The rows of a group lie close to one hidden flat surface of 14 dimensions, which passes through zero. Surfaces can cross.
Known rows, each followed by its group:
[-10 -17  -6  28  -6  -1 -15   5  17  -5  17   1  14  11  -5  -4   9   6
 -13  -1   9   2 -18]
z_914
[-16  19  -4 -28 -19  24   1  18  12   3 -11   2   8  -4   9  -4   3  -5
   4  17  -4  11  18]
z_540
[ 24  -5 -22  20  16 -25   2 -15 -47   6  16   6 -12  30   3  -8 -30  -2
  -4  -4   1 -25  14]
z_540
[  0   7  -9   8 -12  -4  13  10 -18   7   0  -5 -16  14 -28   2 -17  -7
  10  -7   4  -9  42]
z_355
[  7   6  50 -24   8   8 -23   2  -7  -6  14 -27  39  -2  19   2   5   3
   4  36 -13  10  14]
z_355
[  6   1 -45 -11  -7  -3  11   1  35   4 -10  17 -10  -7  15 -11  -1   3
 -25 -20   1  -5   8]
z_914
[-19  -5 -36 -15  29  10 -13  -6  19  -5  18   5   7  -1  -4  31 -15  -8
  24  20   4 -13   4]
z_540
[-10   6  -8  -7 -20   4  -4  20  -7   3  -4  -7  -8   7 -11  -4  10   0
   0  -9  -2  10   1]
z_914
[  0  -4 -22   0  -4   5   1  13 -21   3  -9   2  -7  14 -11   8  17   4
  -9 -20  -1   4  -2]
z_355
[ 49   5  14  14 -13 -30 -18  15 -53 -12   4 -17 -19  19 -19  -9 -23   1
   3 -29   3   5  47]
z_540
[ -5  12  30  24  12  -8 -10   6 -22 -20  15 -40 -12 -31 -24 -30  37  15
   4 -20 -13   0  22]
z_355
[  1  -5  -9  13  -6  -7   4  -7   6   9   0   5  19  -2   9  15  -1  12
 -22  -3   6 -26  19]
z_914
[ 17   9  25 -15  -3  -7 -16  19 -21  13   4  12  21   2 -14  -2  28   8
  54  26 -13   5   6]
z_914
[ 12   3 -25 -14 -13 -28   8  -6 -14  10 -18  36 -46  28  31 -43 -44  -9
 -22   9  -6  -7 -19]
z_355
[  5  19  27  42  12   5 -41  -5 -37 -33   9 -18  22  16 -25 -18 -16  -1
  22   2  -1  -1  37]
z_413
[ 20   2  22   8 -12  37   1  23 -18 -14   9 -12  24   5   4  28  20 -19
  17   2   9  34  13]
z_413
[ 11  -5  10  -3  19 -14  11 -10  10   5  23 -12   3 -12  -9  20  26  -3
  12 -11 -13 -26  25]
z_355
[  4   7 -13  23  -2  -1  16 -13  -8 -14 -11  12 -29 -14  22 -35  -1   0
 -24 -21  -1  -4  19]
z_413
[ 27   6  17  42  -5 -21  27 -12 -16   5  -9   3  -8  -5  -9 -14 -26   5
 -19 -15  15 -21  27]
z_914
[ 10  16  52  33 -21  21  17   4 -30  -9 -27  -5   5   4 -17  26 -20 -19
  -6  -8  17   6  16]
z_413
[-24  26  -5   1 -34  11   8  16   2  -1 -34   1 -14 -21 -25   5 -25   1
   3 -16  17   3  14]
z_355
[ -5   6  46  26  -3  -3  30  -6 -17   1   7 -36 -12   0   3 -22  -6  -4
 -43   5  -3 -13  30]
z_540
[-10  14   7  -3   7  -2  27  23   8   9  -6 -37 -16 -52  -2 -26 -21  27
 -36  12  18   8 -24]
z_540
[  8 -21   3  -7  12   2  23 -13  17   0   1   8 -19  -6   4  10 -11  -7
  -3   1   9  11   3]
z_413
[ 11  -1   2 -13  29 -11  12  -3   4  11  12 -13  -4 -14   9 -14   0   8
  -8  13  -6  -4 -21]
z_540
[ 17  -7  -6   6  28 -22 -10 -18   2  -5  11  17  -2   1 -10  27 -10  -6
  27  -2   0 -29   4]
z_914
[-16  -6 -26 -17  10  11 -11  -9  21  -4   1  18   7 -15  -2  -4  30   9
  31   0 -10   5   9]
z_355
[  1  -6 -32   3 -13   3  16  18  34  17  15 -17  11   7 -17  -6   0   3
 -13 -14  10  12  -6]
z_914
[-12  -9   7  18  -5  18  25 -15  23  -4  -1  19  -2 -14  28   6  16 -12
 -13   5   3  -4  -1]
z_413
[ -8  -4  13  25  -6   6  12 -10  -4  13 -15  22  25  -9  21 -19  12  20
 -17  19   7  -4 -21]
z_914
[-11   6   7 -49   0  -4  -3  11  19   1   7 -24 -25   4 -13  21  -1 -20
   6  -4 -19  -5  26]
z_914
[ -9   7 -23 -16  11  -3  -3  14 -59  -6   0 -15 -46   1   5 -18   0   3
   0  -4  -7  14 -28]
z_355
[-13   0   0   7 -41   7 -10  30  22   3  24 -24  24   2  22 -23  31  10
 -36   4  -5   8  20]
z_355
[ 27 -17 -22  14   9   9   2 -14 -10   6 -37  44  25  -8 -23  20  15  23
  28 -29  19  17 -13]
z_914
[-17  -3  -1   4  -1   5 -23  -7 -16  -8  -9  25  14   0  12  20  11  10
   7  16  -1 -17  14]
z_914
[ 22   5  -9  -9  17 -29  10  13 -15  24   5 -21  -7  -5 -20   5 -31  14
  -4  -1  11  -8 -36]
z_540
[ 25   2   5 -17  10 -11  22   0 -15  20 -18   0  -3   2 -22   4  25   4
   1 -27 -14  -6   3]
z_540
[-20 -27  -3   7  -3   6 -23 -27   9 -23   2   4 -10  39  12  29 -19 -24
 -28 -16   2   2 -12]
z_540
[ -8  26 -13 -16   3  16 -10   5 -16   4 -19   3  20  -4  22   1   4   3
 -11   5  -7  -2 -40]
z_413
[ 31  -7   1   5  13  -5  16  -6 -19   1  -1 -21  -1  -6  13  -7  -9   9
 -35 -19   8  11  -6]
z_413
[ 23   4  18 -44  11 -23 -17  -9 -31  27 -32  27  10  14 -18 -19  -5  22
  45  11 -18  12 -32]
z_355
[ -8 -11   6 -15 -16   1  -8 -11  33  -5   9   5  -3  29   2  26  -8 -31
   3  -7  -9  -1   2]
z_540
[ 22 -15  -7   4  20 -12 -14  -6   5  -9   9  12  -7   9 -23   9  15  -7
  34 -19  -3   7 -15]
z_540
[-13   9   3  10  26   2   4 -10 -11  10   9  -2  16  19 -24  40 -26 -18
  20  23   4 -39  -4]
z_540
[-49 -23  -3 -19  20  28  27 -14  14  16  -4   3  -1  -4 -20   8  40   4
  20  16  -8  15 -14]
z_914
[ 30 -12 -21 -29   0   1 -18   8 -26 -12  -6   6  -9  24   3  14   2  -3
   2 -20  -6  16  46]
z_355
[  7 -21   1 -15   4   6  -1  20 -37  27  11 -31  42  16 -33  23  36  28
  11  -1   1  19   9]
z_914
[ 13  10 -56  31 -13   3  41 -19 -35   5  -9  14 -24 -20  20 -21  26   4
  -5 -61   1   0  -2]
z_914
[ 49 -28   4  -4  36   0  35 -14  -4  -4   3  -3 -22  -4  14  35 -16 -17
 -17 -18  17  18 -20]
z_413
[-15   1   2 -14  -2 -12   6  -4  13  23   7 -20  15 -24 -13  -2   4  26
   9   1  -1  -6  -5]
z_355
[-15  32 -20 -15  -9  29 -24  11  18 -21 -22   1  10   0  -6  47 -49 -22
  -1   4  15 -16  39]
z_413
[  1  22  16 -42   8 -23 -15   4  25   1  -2   9 -11 -44  28   8  -7   3
  20  28 -11 -21 -31]
z_540
[-10  34 -21 -12  15   2  -3 -21  31   8  -7   5  28 -22  -5  -2 -35   2
  26  11  -1 -28  12]
z_413
[ 22  -9  33 -26 -32   4 -23  29   2  -3 -14 -13  13   4  -7   6 -17  12
  -1   2  15  51   1]
z_413
[  8 -27   2 -28  21  -6   1 -26  -4  12  13 -21  19  32  28  26  -2  -4
 -43   0 -15 -13   1]
z_540
[-18  16   0  26  29   9 -20   5 -61 -23  35 -30 -10  27 -12 -28   5 -13
  18  22 -17 -12  42]
z_413
[-16   8   1  -2   3  12   4  -6 -28  -8 -18   3 -14  10 -21  13 -11  -8
   9  -3  -1  -9  41]
z_413
[-16  19  -4 -55   1   0 -18   7 -16   8 -24 -10  -3 -10   3  -8 -22  15
   5  17  -8   8  -6]
z_355
[ 32  -8  -4   1 -42  -1 -21  30  33  -5  14 -18  35 -13   6  -5  16  21
 -12 -24  15  36  25]
z_413
[  1  -6  20  12  16  -5  26 -23 -22  17 -13   9   4  23   0  -1 -12  -5
 -24  13  -4 -24   4]
z_355
[ 14  16  16  13 -24 -21   6   1  -6  -3 -28   4 -24 -23 -19 -14  -6  10
  -3 -40   4  -2  15]
z_355
[ 46 -16  15   1 -13 -20 -15  -3  13 -13  -9  -7  10 -12  12  -5  -2  22
 -31 -39   8  19  21]
z_413
[ 15  -5 -14 -23  10  -9 -37  17  11 -16  42 -30  14  14  34  -7 -10   1
 -28  21  -9  -5  39]
z_914
[-10 -10 -19  20   4   9   0   2   0 -18  14  -3 -26  21 -10 -26  -4 -15
   4  -5   3  19   3]
z_540

New rows, each followed by its group:
[  0   5 -18 -12   6 -24 -19   4  39  -5  -6  44 -19   4  28 -26 -12  -2
 -17  31 -12 -34   5]
z_914
[ -3   6 -42  26  35  31   5 -14 -55  -5   9  20  16  -4  -8   8  -4   0
  67  16  16  14  -8]
z_914
[ -6 -33  -8 -28  31   0 -45 -22   9 -36 -12  -4  -7  14   2  20 -40   9
 -29  -3   7   8  47]
z_413
[-19  59  39   5  36   8 -23  27   6 -20   1 -20  -6  14 -57   9 -33 -42
  35  43 -15 -46  15]
z_355
[ -2 -14  14  37 -10 -14 -27   1 -37  -8  -4 -18  15 -14   5  14 -15  36
 -39 -12  27   2 -34]
z_540
[ 15  16  14  -6 -19  -1  16  19 -38  20 -10 -10   8  -2  10 -32  15  17
 -10   5  -8  11   5]
z_914
[  9   8  -1  21  -2   2  -5   5 -24  -7  -4  -4  -2   1   2 -24   4   6
  -5  -9   2  11 -13]
z_413
[  8  17 -11  -5   0  -2   1  22   8   4 -20  27 -18   8 -31 -15 -28  -7
  29  15   8   3   6]
z_914
[ 28   8  -4   2  -6  -4  32  25  -9  25  12 -22   2  17 -46 -14  -2  -4
  20 -11   2   9  35]
z_540
[ 38 -21 -32 -24 -16 -22  12  -8  37  31   3   6  26   8   2  29 -25  11
  -5 -28  15   3   4]
z_540
[-14   2  -9  35  10   1 -11   8  -7   3  31 -16  24  15 -27 -15   5   3
  24  15   4  -3 -21]
z_413
[ 11  -5  13 -19 -18 -20 -35 -20  12  -4   6  19  21  -1  57  20 -21   1
  -8  15  -4 -16  -9]
z_540
[ 24 -23  19  16   9 -31 -23 -16  19 -18  25   1 -11  -4 -11  14   6  -6
  23 -23  -2  -5  -3]
z_540
[  3   4 -16  -5 -15  29 -63  32  38 -37  15  10  33   5   7   9  -2 -10
  34  17  14  43 -10]
z_413
[-14 -26 -23  -1  25  -3   0   1  19   6  21   6  -3  15 -30   0  24   4
  22   8  -6  -1   1]
z_914
[ 41  21  50 -15 -36  11  -6  26 -22 -23 -17  17 -17 -10  15   0  29 -24
  37  -9 -12  31  42]
z_413
[ 17  -2   5  -3  26  -2  12 -23  19 -13  13   3 -17  15   1  -4 -22 -30
   9   2 -10 -10  44]
z_540
[  4 -13  12  41 -30   5  33  13 -15  14 -33  -2  -1   7 -34 -38  11  28
 -42 -28  20  26  20]
z_914
[ -9   1 -34 -17  12   0  30   9  -5  17  24  -8 -21   7 -18  31  13 -19
  20  -2  -9 -30  42]
z_413
[ -2 -24 -42   9  31  21  -4 -29 -36 -16 -11  12  11  -3  36   5   9  23
 -37 -12   8   4  20]
z_914
[ 18 -13 -20 -21   3 -33  -3  17 -30  26  37 -33  -9  43  12 -22 -40   7
 -29  22  -2   1 -20]
z_355
[ 25  -1  17  25  15  21 -31  15 -31 -48  12  11 -11  21  39  39  35 -44
 -14  -2  -8  -2 -28]
z_413
[ -5  13   9  -9  -9  -9  10  10 -39   8  12 -40 -22   9 -30  30  -1 -17
  14 -27  -8  -9  -2]
z_914
[  2  44 -20 -23   5  27 -28  19 -14 -17  -4 -22  26  -7  32   1 -25  -7
 -12  14  -2  -1   2]
z_413
[ 14  -1  -2 -14  -8  34  50 -27  30  39 -13  14  72   4  57 -20   6  12
 -40  29  -3   3  40]
z_540
[-46  -3 -32   2  25  37  27 -15  34 -18   0  16 -36  -3   5 -28  23 -23
  -1   8 -12   7  13]
z_540
[-37   9   6 -37   2  17  18 -15 -10  17 -31  -5  12 -29  11  13  16  19
 -11   7  -8  -9  -1]
z_355
[ 30   5   8  45 -13 -21 -34   7   8 -14  17  14  23   2  -2   2  47  -2
  12 -29 -11 -21 -17]
z_413
[ -7 -17 -14 -26  11  -5 -21   9  14   8   9 -10  18  16  -7  29   4   7
 -11   5  -1  -4 -19]
z_914
[ 14  -3  11   5  -7  -2  32  -5 -62   9 -33  -9 -22   2 -13  21  18   6
 -28 -45  -2  -8  33]
z_355
[ -2  -8  31   4 -46  -6  30 -16  42  21 -12  19   1   8  12 -14  32 -13
 -13 -23 -15   5 -16]
z_540
[ 57   5   4  27  17  -8 -12  17  -9 -36  -8  -6 -28 -15 -50 -15 -36   1
  30 -35  25  32  48]
z_540
[ 14 -11  19 -20   9 -17  -9   5   0   1  17 -24  -6  -9  10 -10  24  10
 -11  -6 -15   8 -10]
z_540
[-12  42 -13  12 -32  47  -8  10  -4 -17 -32  29  28 -17  27  13  35 -16
  10 -11  -4   0   5]
z_413
[ 22 -13  30   8   2 -39  27 -23  46  31  27 -15  24 -20  -2   0  -5  15
  -7   0  -1 -27   6]
z_413
[ 17  -8   1 -37  42 -14  -6 -17  -8 -14   5  24 -45  -5  -3 -19  38 -13
  59  -4 -34  11   2]
z_914
[  8   5  -9 -61   1 -17   6  23  16  27  24 -29 -10  20 -14  17  -8 -16
  13   7 -17  -3  -5]
z_540
[ -5   3  22 -36  10 -44   2  -5 -20  34   9 -18  -3  19 -13  36  16   0
 -13   2 -34 -68   5]
z_413
[  6   1   2   9 -20  -5 -13   2  26 -22  11  -3  -8 -31  11 -21   9   9
   8 -18   3  16  34]
z_355
[-38  -8 -29 -51  13   2  -5  10  11  13 -10  10 -20  12 -12  17  15  -1
  -1  16 -17 -15  -7]
z_914
[ 12  29   8 -16   6  -8 -40  35  -9 -21  -8 -11 -18  20  -1 -12 -15 -18
 -18   9 -14  -8 -23]
z_355
[ -5   2  17  -4  26  -3 -11  -8  -1  -1  24  -8   9   0   4 -17   5  -1
  27  33 -12   0 -15]
z_355
[ 23 -12  24   4  20  13   1  -7 -24  -7   9 -25  26  -2  15 -17   3  14
 -11   8   5  33  -1]
z_914
[ 12 -23  -2  10  38 -16 -26 -22  34 -18  40  -2  11  -3  22 -32   8   7
   4  17  -9   3 -12]
z_355
[ 16  20  51  -5  -5   3  -3   6 -15  14 -10 -10  40   5  -3  14  -8  -3
   6  23  -3  -8 -10]
z_540
[ 14 -31  -9  37  12  -4  32 -12  -1  -1  30 -24 -12  18  -9 -41   7   3
 -28 -21   4  20  24]
z_540
[-24  -7  27  47 -42  -9  19  13  33  18 -36   8   8  11 -38   1 -30  14
 -60  -4  31 -18   5]
z_914
[-15  17  33 -30 -32  -6 -24  12  19 -14  -6  -5 -29  -2  24   0 -19 -23
  -8  11 -11   5 -21]
z_540
[ -3  21 -32 -27 -20  16 -20  33  45  -5  14 -20   9   8  -8  21 -38 -24
  13  -2  14  23 -29]
z_914
[ 24   4   7  27   2  -5  12  12  -2  -5  27 -18  -7   4  -6  11  -8 -20
   1  -5   8  -8   9]
z_413
[ -6 -13 -13  24  26   4   8 -20  -4 -13  23   2 -10  -3  20 -29  22   2
  -3   3  -8  -1   9]
z_413
[ 35   5   6 -24  34 -18   4   5 -25   8  -2  -7 -17   7  14 -41 -13   5
 -13  16 -13  11 -38]
z_914
[ 22  18  25  -1   3 -10  21   6  20  18   9   1  13 -29  16 -35  -4   9
  14  31  -3   0 -17]
z_540
[ 22  10  26 -11  12  -2 -12   3 -27   0 -13   9   7   6 -31  13   4  -4
  53   3  -5  11 -12]
z_355
[-32   1 -45  29 -31  55  16  21  -9  19   5  -8  66  25 -29  22  -1  12
   6  12  29  12  67]
z_540
[ -2 -22 -48 -25  12   6   5 -12  36  13   7  16  12  15  11  14  -6  -3
   1   0   3  10 -30]
z_540
[  8 -40   3   8  10   2  15 -48  -7   1   2  21   8   1  50 -24 -17  18
 -18  13  11  27  -9]
z_355
[ -7   3  23   6   1  26 -22  -7   0 -26 -31   2  22  -9  12  22 -22   3
 -23   4  16  11   0]
z_540
